The rows are grouped in 4 different ways at once. Each group adds its own fixed numbers to the row, and there is some noise. The rows also spread widely along 13 directions, which tell nothing about the answers.
In the rows, zero is written as 100.
Known rows, each followed by its group in each grouping:
67,120,138,123,105,123,81,105,79,92,91,105,113,86,93,104,98,105,89,95,109,100,125,118,99 : K857 K317 K98 venon
110,108,86,133,88,112,68,115,73,116,125,103,79,80,85,98,88,102,97,107,75,118,102,75,78 : K601 K188 K24 Nuna
113,91,84,55,97,110,101,85,100,87,114,91,79,118,87,92,97,68,64,99,93,105,82,87,95 : K650 K573 K478 Nuna
116,82,102,88,108,76,109,101,83,87,124,114,83,105,106,85,120,52,81,94,76,117,107,109,85 : K663 K620 K253 kifum
108,95,103,91,113,89,134,107,106,91,109,60,99,119,107,82,122,42,89,104,104,88,79,86,79 : K575 K620 K152 venon
121,82,66,104,79,84,87,105,87,93,104,100,86,81,104,89,83,68,90,86,75,122,96,60,91 : K663 K317 K253 kifum
97,76,105,107,126,82,102,134,103,131,126,126,110,104,99,82,98,55,104,102,82,116,92,96,107 : K601 K12 K98 kifum
102,108,112,148,104,109,105,136,87,126,132,101,111,91,113,91,117,76,96,101,100,99,109,102,93 : K575 K573 K24 venon
109,114,108,125,93,118,113,115,76,124,137,79,84,104,109,92,125,82,80,113,111,88,96,80,81 : K857 K12 K478 venon
76,97,122,95,88,89,107,103,72,109,98,88,95,115,84,78,112,84,89,110,113,78,142,99,79 : K650 K188 K152 Nuna
85,70,84,86,88,109,81,96,90,123,121,121,95,111,74,93,89,73,84,104,95,99,108,62,95 : K857 K188 K152 venon
93,106,71,97,97,115,71,122,93,103,133,95,105,103,66,84,92,94,86,98,90,89,92,83,69 : K857 K317 K98 kifum
68,107,121,97,106,114,89,103,87,116,114,110,98,119,64,98,104,92,76,108,115,88,123,101,79 : K650 K573 K152 kifum
110,105,75,129,96,128,82,119,97,139,114,101,109,86,76,93,77,113,106,122,95,102,109,51,109 : K601 K573 K478 venon
106,62,98,90,73,55,76,109,73,127,112,105,83,87,81,68,83,102,111,104,78,111,108,73,100 : K663 K317 K24 Nuna
97,74,99,66,86,101,84,122,78,118,127,103,109,94,98,66,81,112,83,96,108,92,72,93,134 : K601 K317 K152 Nuna
113,98,68,114,118,118,112,123,100,109,139,138,130,109,96,88,120,58,82,93,91,105,133,121,102 : K650 K188 K24 venon
90,114,96,138,90,77,103,117,79,83,103,107,103,94,111,100,121,52,79,70,95,121,120,96,67 : K663 K573 K98 venon
119,101,81,116,84,114,101,117,87,130,119,87,106,92,94,78,90,104,100,115,105,90,109,73,107 : K650 K12 K24 Nuna
132,75,102,73,101,68,138,74,92,102,103,83,65,118,112,94,109,71,78,104,97,126,69,78,110 : K663 K317 K253 Nuna
96,96,103,124,94,99,80,103,81,100,101,118,105,84,95,96,97,72,104,98,77,110,134,91,90 : K575 K12 K98 venon
118,68,122,85,94,60,134,80,84,110,100,96,69,107,130,94,106,58,80,94,99,126,77,76,116 : K650 K620 K152 Nuna
69,91,94,94,113,104,71,115,94,114,116,128,118,101,59,84,84,97,105,110,88,99,112,79,100 : K857 K573 K152 venon
96,121,115,123,137,70,99,134,100,112,114,106,105,96,87,88,96,105,114,89,85,140,65,114,100 : K601 K573 K478 venon
119,70,58,78,80,67,87,99,93,82,99,108,95,93,91,76,97,41,98,86,58,112,122,77,81 : K663 K12 K98 Nuna
113,116,118,129,93,97,110,92,75,100,95,94,94,92,119,112,122,91,85,85,100,113,113,119,93 : K575 K317 K152 Nuna
92,114,97,87,108,120,80,125,108,86,106,96,121,94,76,84,86,96,91,85,104,96,91,120,94 : K663 K620 K478 kifum
83,83,67,93,84,102,91,108,111,121,91,88,119,110,60,79,87,72,105,116,103,74,140,56,81 : K857 K573 K478 venon
113,94,108,110,97,75,108,104,74,96,99,117,102,82,122,90,99,97,93,82,93,132,103,110,126 : K663 K317 K253 Nuna
119,95,128,117,97,111,101,112,97,115,116,80,81,93,100,93,114,71,93,98,87,103,106,117,88 : K663 K573 K98 venon
110,120,87,119,76,82,89,110,70,76,106,73,89,91,96,89,118,82,86,79,86,110,121,116,51 : K601 K317 K253 venon
104,86,84,108,103,120,107,98,122,129,91,105,114,109,85,109,95,61,87,103,106,102,120,85,105 : K601 K573 K152 kifum
95,67,113,84,81,79,86,79,85,102,88,126,80,95,104,108,95,58,76,80,83,129,113,98,107 : K601 K573 K152 Nuna
118,94,107,119,100,84,138,98,83,133,121,91,89,124,101,89,140,70,87,113,105,96,131,93,84 : K650 K573 K152 venon

New rows, each followed by its group in each grouping:
77,113,145,138,104,70,99,140,67,119,106,82,99,85,98,69,95,110,120,109,107,103,95,83,94 : K663 K12 K98 venon
93,119,129,100,122,88,101,115,65,77,112,113,107,86,110,74,94,115,100,97,94,122,90,120,125 : K650 K12 K253 venon
109,79,90,108,40,81,100,106,84,118,103,77,80,94,120,92,116,51,75,70,103,94,123,90,70 : K857 K573 K478 Nuna
100,94,109,119,82,94,113,93,80,134,98,94,83,101,107,107,92,95,80,100,120,114,91,56,110 : K650 K317 K152 Nuna
124,88,92,106,89,64,143,94,80,102,103,90,103,112,123,83,129,65,86,97,108,111,122,97,98 : K601 K620 K253 venon
95,76,100,113,63,87,87,96,92,131,98,111,95,102,91,106,106,66,87,78,101,106,128,97,82 : K575 K573 K152 Nuna
83,99,108,88,77,123,75,103,111,122,93,86,103,109,60,100,87,93,95,97,116,86,111,110,82 : K575 K12 K478 Nuna
86,100,129,133,121,122,86,120,102,138,123,140,116,98,82,112,107,87,93,99,99,122,122,137,107 : K601 K573 K24 venon
108,113,101,100,102,67,99,112,80,78,92,87,111,86,98,69,94,116,112,89,87,121,101,118,108 : K601 K573 K253 venon
101,106,67,142,80,139,91,123,89,120,131,110,115,95,99,107,113,56,67,97,107,95,129,78,78 : K601 K573 K24 venon
127,97,111,82,106,81,116,100,74,96,104,83,92,93,104,63,96,121,111,119,90,106,92,96,129 : K663 K12 K253 Nuna
100,91,59,94,84,115,105,120,113,116,117,97,131,111,89,87,83,74,72,86,131,92,86,73,104 : K650 K620 K24 kifum
94,94,67,105,121,87,101,122,115,109,109,141,136,108,85,92,91,55,95,84,93,124,107,100,105 : K650 K12 K24 kifum
87,124,97,102,126,90,107,121,92,112,118,106,122,119,68,83,104,123,95,105,115,109,87,105,101 : K601 K573 K478 venon
111,112,107,104,126,113,107,87,96,97,98,88,94,94,92,95,91,109,105,121,88,112,85,72,119 : K857 K573 K152 venon
117,85,139,111,80,99,87,109,75,114,108,91,62,69,124,90,99,81,92,95,79,111,105,102,107 : K663 K573 K478 Nuna
112,97,111,98,123,84,102,98,94,106,122,100,75,108,90,98,119,72,93,97,73,119,87,112,75 : K857 K317 K152 kifum
85,65,120,85,78,73,98,99,84,120,94,93,96,96,90,74,73,97,98,111,117,102,93,56,122 : K663 K620 K24 venon
111,97,91,108,97,107,81,107,90,87,130,133,94,87,106,110,102,61,65,67,84,136,85,115,92 : K663 K620 K24 kifum
94,118,102,108,108,105,88,89,74,87,105,112,93,98,88,105,90,105,87,107,96,119,96,82,96 : K575 K12 K253 kifum
117,84,90,117,90,115,107,79,103,139,109,107,81,109,89,116,114,64,84,113,91,109,130,72,88 : K857 K573 K478 venon
100,79,109,73,100,106,77,97,94,112,130,99,70,114,63,90,106,66,86,114,75,100,106,99,66 : K601 K620 K478 venon
93,80,78,80,88,100,89,104,113,110,104,109,108,116,68,95,101,57,82,85,98,100,110,99,83 : K663 K573 K152 Nuna
125,80,105,63,75,77,109,86,79,95,116,79,78,112,95,75,113,91,79,93,99,99,91,110,93 : K663 K620 K98 Nuna
85,96,77,80,114,112,90,117,81,76,142,132,111,114,89,88,119,44,58,84,86,98,107,104,78 : K650 K317 K152 venon
72,80,112,112,104,80,90,95,97,130,89,131,100,108,74,110,93,68,96,101,97,125,122,75,96 : K601 K573 K152 venon
114,76,65,105,77,101,105,90,124,118,79,96,102,107,86,105,95,29,94,97,90,105,139,76,79 : K650 K12 K24 Nuna
73,81,107,64,111,105,81,105,122,102,92,89,99,116,46,83,63,86,105,110,102,105,78,81,97 : K663 K188 K253 venon
88,92,109,102,88,108,66,106,105,119,103,87,83,105,55,97,83,88,106,104,88,98,113,101,61 : K575 K188 K253 kifum
90,95,71,111,83,106,82,97,68,93,135,151,104,103,99,111,109,69,56,79,94,124,110,81,91 : K575 K573 K253 venon
100,76,68,60,88,83,89,99,111,104,102,90,110,114,69,76,72,96,95,97,100,102,69,72,110 : K575 K573 K24 Nuna
93,83,112,113,103,115,75,114,89,131,110,126,118,83,87,85,76,110,109,114,90,95,127,88,127 : K575 K573 K98 kifum
120,74,115,88,96,109,91,128,106,110,113,77,104,77,115,64,78,86,114,98,83,95,80,108,133 : K575 K573 K253 venon
104,90,119,91,102,91,120,97,77,76,111,107,93,96,130,93,109,64,69,86,106,123,82,99,117 : K663 K620 K253 venon
114,112,114,119,86,104,97,96,84,118,92,92,96,81,96,98,84,133,100,99,110,117,96,92,120 : K663 K620 K478 Nuna
111,102,79,121,116,58,117,117,79,106,118,124,114,100,109,87,113,81,96,90,88,127,98,88,96 : K601 K620 K152 kifum
113,93,103,79,90,70,123,76,68,92,114,94,66,122,105,91,117,83,67,102,100,119,95,83,91 : K650 K573 K253 Nuna
113,88,59,101,91,122,98,121,99,109,117,108,123,91,107,87,84,75,84,99,97,103,99,70,122 : K601 K573 K253 Nuna
95,90,100,120,105,115,104,104,91,129,108,109,92,102,95,106,89,75,88,126,101,110,106,50,106 : K601 K573 K253 Nuna
88,77,97,95,84,113,98,87,94,133,116,110,85,127,63,106,108,64,65,120,115,89,128,66,76 : K663 K573 K24 kifum
100,114,113,132,103,88,115,100,67,101,113,97,91,111,100,100,141,67,79,106,95,103,142,106,59 : K601 K317 K98 venon
80,89,111,94,106,106,115,95,111,101,82,100,117,115,97,108,100,51,83,95,118,98,103,93,102 : K575 K620 K152 Nuna
77,121,109,102,137,87,118,111,85,55,82,97,127,99,113,87,103,67,86,97,101,111,100,99,106 : K601 K317 K98 venon
90,114,86,108,62,93,75,105,73,88,112,76,85,99,80,93,102,90,71,81,105,106,98,89,54 : K601 K573 K24 venon
138,83,79,97,67,71,96,73,94,126,86,91,87,91,75,88,78,132,112,100,95,126,102,65,114 : K663 K620 K478 venon
83,120,89,108,79,101,83,113,69,98,106,109,118,91,92,92,79,135,78,82,122,117,88,90,115 : K601 K573 K253 Nuna
115,119,64,79,91,74,106,93,81,56,89,82,107,99,98,74,90,99,89,83,96,114,94,91,95 : K650 K12 K253 kifum
80,108,120,132,124,121,127,106,111,119,83,83,115,115,91,107,103,54,106,133,118,89,125,71,91 : K575 K12 K253 venon
123,95,64,104,95,129,84,98,101,118,127,143,118,97,83,105,99,91,81,80,87,119,120,112,117 : K650 K573 K152 venon
86,75,142,98,75,84,97,115,80,121,106,82,97,99,87,69,111,80,100,106,111,76,140,120,86 : K663 K620 K24 venon
98,114,83,141,87,56,107,119,77,82,93,93,101,90,116,92,116,52,94,74,86,129,119,88,61 : K601 K573 K253 venon
84,111,93,95,115,92,97,106,63,89,131,111,98,112,80,86,105,97,76,122,97,105,93,70,83 : K601 K620 K24 Nuna
88,93,93,80,68,81,92,94,82,107,103,102,93,114,82,89,97,95,67,80,119,101,112,92,86 : K650 K573 K478 kifum
95,100,118,115,130,85,103,115,92,107,108,132,105,96,107,102,106,66,93,87,88,134,93,116,109 : K601 K12 K152 kifum
83,87,123,113,108,117,110,92,84,136,125,118,85,120,79,110,110,77,70,131,119,103,107,59,100 : K663 K573 K24 venon
97,108,89,112,94,123,82,98,103,114,108,95,89,106,63,111,87,91,84,106,99,111,92,68,78 : K663 K573 K98 Nuna
88,88,110,92,76,116,77,99,92,105,109,98,78,104,91,111,94,57,65,85,101,111,87,97,80 : K601 K12 K98 Nuna
127,99,64,134,90,113,90,80,99,116,100,124,101,92,92,122,97,81,89,95,79,125,129,71,94 : K575 K573 K98 kifum
118,85,111,102,88,95,85,96,90,112,118,74,60,103,89,97,109,67,90,104,75,100,99,90,57 : K575 K317 K98 kifum
117,100,108,103,125,137,118,106,119,115,111,85,98,104,104,101,99,69,97,119,97,103,83,97,115 : K857 K12 K253 Nuna
86,106,88,124,112,81,102,131,97,107,114,112,110,97,106,96,94,72,96,73,97,129,62,85,96 : K857 K188 K152 Nuna
114,127,69,100,85,101,95,109,63,51,115,85,107,79,116,78,94,108,69,78,98,112,70,71,107 : K663 K573 K98 venon
108,86,103,74,68,81,107,84,80,108,93,79,99,111,90,78,99,118,91,100,117,93,110,103,111 : K575 K573 K253 Nuna
131,77,84,84,102,116,98,90,119,106,117,92,85,110,85,97,105,53,92,104,71,108,100,100,88 : K575 K573 K253 venon
120,98,57,107,65,131,80,128,107,125,132,82,103,102,74,85,98,70,90,92,95,83,120,100,64 : K650 K12 K253 Nuna
89,84,121,120,90,73,103,92,89,123,91,97,70,109,94,111,106,52,87,104,91,122,115,72,71 : K601 K573 K98 Nuna
86,102,119,114,123,107,100,138,107,130,118,91,127,103,83,80,88,107,111,105,113,95,75,101,113 : K575 K317 K98 venon
109,116,62,107,102,83,96,98,74,65,104,104,100,93,102,92,101,76,82,93,73,123,102,67,83 : K601 K573 K98 Nuna
84,65,87,62,64,104,71,113,95,120,118,99,114,106,68,69,78,95,81,94,114,84,103,94,109 : K601 K573 K24 venon
91,115,73,114,87,101,101,123,71,107,116,115,135,102,85,77,101,114,86,97,124,91,126,91,102 : K663 K12 K253 kifum
122,103,45,94,113,104,111,92,132,90,93,91,117,120,74,102,99,56,94,96,85,110,104,87,78 : K575 K573 K253 kifum
69,112,118,116,109,107,85,90,83,97,80,111,113,100,73,107,91,101,93,113,108,100,138,91,89 : K575 K317 K24 kifum
106,98,60,109,91,93,93,94,107,99,98,112,100,108,78,109,95,61,79,83,89,123,105,67,76 : K663 K573 K98 kifum
120,102,71,78,110,114,106,81,103,110,110,107,103,118,73,100,91,106,83,112,104,118,81,77,119 : K601 K12 K478 venon
127,96,72,108,83,133,92,105,84,115,132,89,93,100,89,89,105,85,80,112,91,90,114,79,88 : K601 K188 K98 venon
97,91,111,118,107,77,119,129,104,128,119,116,115,108,103,92,108,72,92,78,118,127,74,112,112 : K663 K12 K24 venon
112,81,103,96,125,101,108,111,104,91,118,125,116,101,115,93,129,29,89,83,71,106,123,142,99 : K575 K317 K152 venon
91,100,97,120,108,76,99,122,110,117,102,84,88,108,81,97,100,55,102,98,87,118,92,73,61 : K601 K573 K478 venon
100,103,88,103,97,131,74,112,87,106,124,134,121,89,77,94,93,108,83,97,94,105,122,115,115 : K663 K573 K24 Nuna
92,92,136,118,103,71,82,109,84,105,97,102,73,80,92,89,86,90,115,98,74,134,97,92,94 : K663 K573 K253 venon
77,88,120,119,111,91,103,88,78,106,104,132,81,108,106,121,101,52,75,104,95,130,99,66,93 : K575 K188 K24 Nuna
111,115,125,130,97,90,97,128,103,123,108,75,103,87,102,89,96,115,109,78,108,115,70,132,101 : K575 K573 K24 kifum
89,105,97,122,89,146,77,117,87,122,116,119,120,82,85,102,83,107,85,104,115,95,110,78,115 : K663 K620 K152 Nuna
94,94,114,85,133,94,93,109,113,94,80,88,108,95,81,84,75,86,116,113,77,112,91,98,113 : K601 K317 K98 Nuna
95,88,83,104,86,63,80,114,96,99,95,116,108,87,95,90,79,85,106,70,80,134,91,95,100 : K575 K573 K253 Nuna
105,130,99,123,97,98,117,100,71,90,105,96,108,103,113,102,118,103,70,89,115,115,103,108,99 : K601 K573 K98 Nuna
95,87,117,119,108,83,100,118,84,98,113,111,103,93,115,89,114,45,95,94,79,102,125,106,80 : K575 K620 K98 kifum
130,107,98,110,95,116,106,112,104,112,107,75,100,94,98,88,109,84,97,94,101,94,101,114,95 : K663 K12 K152 kifum
68,106,122,82,130,125,90,113,93,90,119,116,118,116,72,90,102,85,76,109,104,95,102,119,103 : K601 K573 K98 venon
90,98,83,108,100,86,96,109,92,121,89,100,127,101,70,80,85,112,107,116,109,96,131,78,102 : K601 K317 K24 kifum
84,90,97,93,66,98,84,116,103,118,83,91,124,94,79,85,78,103,95,74,125,94,106,104,110 : K663 K573 K152 Nuna
123,93,100,114,94,84,117,94,95,130,90,98,104,103,101,96,108,92,102,99,105,112,119,104,110 : K601 K12 K152 kifum
73,85,109,91,91,116,73,92,99,112,79,106,114,94,65,94,59,109,109,119,105,95,121,72,113 : K575 K620 K253 Nuna
